There are 5 ways to turn a row about zero (a turn may also mirror it). The second row of each pair is the first, turned, with some noise.
Some pairs, each with its turn after it:
[  1   6  10 -14]
[ 9 -2  8 13]
G

[ -9   7 -17  -1]
[ 10  11 -10  -8]
G

[ -4 -14  -8 -16]
[11 10 14 12]
A

[ -3 -19   8  12]
[18 -9 10  7]
H

[-43 -21  10 -67]
[72  4 38 10]
A

[-20  46   3  -7]
[ 27  -5 -35 -26]
A

[ 1  2 14 29]
[ 3  6 29  9]
H

[  7   3   4 -21]
[ -3  -7 -12 -20]
H

[-33  28  16  -2]
[ 28   8  32 -17]
G

[ 31  34 -19   7]
[-49   1   4   2]
H

[-20  47 -10  -8]
[ 11 -21  11  47]
S

[ 0 14  9  1]
[ -4 -13   2  10]
P

[-67 -45 -17  34]
[-56  49  10 -48]
P

[ 40 -11 -54  -4]
[ 35   8 -57  -7]
S

[-67 -32 -34 -33]
[ 31 -71  20 -35]
S

[ -1  -4 -57 -23]
[16 55 -9 20]
A

[-16   7 -67  16]
[ -1 -19  18 -65]
P

[-27 -14  19 -14]
[ -3 -13  32 -18]
S

[ -4  67 -67 -67]
[ 78  72 -36  32]
G

[-52 -48   5 -37]
[ 66  -2 -42  -6]
H

[ 22   4 -18 -24]
[ 33  14 -13   3]
S

[27 40 -1  7]
[-12 -11 -46   4]
A

[ -6  52  -3 -35]
[ -5 -53 -28   7]
P

[ 37  -5  16 -28]
[-8 -8  1 47]
G

[ 1  1 10 67]
[-21  10  63   6]
P

New pairs, each followed by its turn:
[-8 -2  2  2]
[ 1  1  5 -6]
A

[8 3 4 8]
[-9  4  2  3]
G

[ 2 35 28 -6]
[ 9 16 39 13]
G

[ -2 -18   0 -37]
[ 15 -17 -30 -17]
H

[-67  21  19  16]
[-34 -50  40  19]
S

[21 -9 14  2]
[-19  -7   6  17]
G

[-14 -67  18  -3]
[ 60 -34   0   8]
H

[ -5  12  12 -16]
[ 20 -12  -7   0]
A

[  6  -7 -14  22]
[  6   6  24 -14]
P

[ 17 -19  19   3]
[-22 -20   4  13]
G

[-67 -15  36 -12]
[ 65  36  -9 -20]
H

[-17  17 -28  -6]
[ 14 -29  -6  18]
S

[13 -7 15 -8]
[ -6 -12   5  18]
G

[18 -2 -5  7]
[ -2  10 -15   0]
S

[21  1 -6 36]
[10  2 38 -2]
P

[ 13 -37  -1  13]
[-11   9 -15 -35]
S

[-66  67   0  19]
[-76 -58   6 -10]
P

[ 27   2 -67 -37]
[ 12  56 -25  51]
A

[ 36   4 -30   0]
[-20  25 -28  19]
G

[-22 -26  -1   6]
[31 -2 -4 14]
H

[ 0 11 21 26]
[-17 -21  -4 -21]
A

[29 -8 11 30]
[-43   0   7   2]
G

[ -7  26 -27 -12]
[ 23 -18  -8  27]
S

[-17  14  -7  26]
[-3 27 11 20]
H

[  0 -26 -34  49]
[  1  25  47 -37]
P

[ -1   1 -14  20]
[-6  4  6 24]
H

[ 8 16 18 41]
[-31  18  31 -18]
G

[ 0 19 18 18]
[-7 17 26 -7]
H

[ 29   6   8 -30]
[ 5  1  3 43]
G

[ 11 -21 -12  24]
[-29  -6 -17 -13]
G

[20  0 -3 36]
[-38  13   3 -10]
G

[-26   5 -30 -12]
[ 20 -36  -3   5]
S

[-67  -3  -4  15]
[ 19  22  26 -58]
A

[ -9  32  10 -25]
[-11  24 -13 -31]
H

[ 1 -6 16 26]
[-8 12 24 14]
P

[ 67 -20 -28   3]
[-38 -62   5  15]
H

[-43   1  27  22]
[ 10 -18  35 -40]
G

[-12  41   1   4]
[-19 -38   4   5]
P

[35 -4  8 26]
[-14 -23  35   5]
H

[-17  15   4   8]
[ 1 24  5 -2]
H

[-14  11 -67 -17]
[  9 -28 -13 -64]
P

[  7  -9 -18   4]
[ -9   3 -20  -2]
G

[-32  67  -8  12]
[-41 -61   9  -6]
P

[22 20 50  0]
[  2 -11   4  60]
P

[ 54  13 -17  -2]
[ 54 -19  14   5]
P

[ 19 -21   1 -12]
[-10 -16 -12  21]
G

[ 4 28 14 38]
[-17  25  39   7]
H

[ 9 15  8  6]
[-12   4  13  -9]
H

[ 41 -38 -42 -18]
[ 42  14 -46 -35]
S

[-4  9 -2  0]
[ 5  1 -5 -5]
A

[-14  21  19 -16]
[ 2 -1 29 18]
S

[ 10   6   3 -14]
[ -8  -7  -4 -14]
H

[  5  41 -32 -21]
[ 35 -10 -12  42]
S

[ -5 -21 -14   3]
[  4  18   2 -18]
P

[-18  18 -25  19]
[-13  27  -6  29]
H

[  4  -1  -8 -47]
[37  7 -4 31]
A

[ 15  23  -6 -56]
[ 44  -1 -26  34]
A

[22  1 15 11]
[-17 -19  -5   9]
A

[-28  60 -30  28]
[-35 -58  27 -27]
P

[ 13 -11  -2 -32]
[ 11 -12 -13  29]
G

[50 -4 14 29]
[-22 -32  45   3]
H

[-14  -2  26  28]
[19 15 31  1]
H

[  5 -16  20  15]
[-21 -16  13  -3]
G

[  2 -57  -2  -6]
[-13 -46 -30  -1]
G

[ 10  19 -16  34]
[-26  11  18  24]
H

[-12  -8 -26  -7]
[ 17 -21 -12  -8]
S

[-14  44  -4  -5]
[25 33 19 -5]
G

[ 36 -36  -7 -43]
[  1 -58 -29 -17]
H

[13  4 -6  1]
[-14  -6   2   1]
H

[43 14 47 20]
[-31 -58 -16  11]
A

[12 14 39 33]
[ -2   7  54 -11]
H

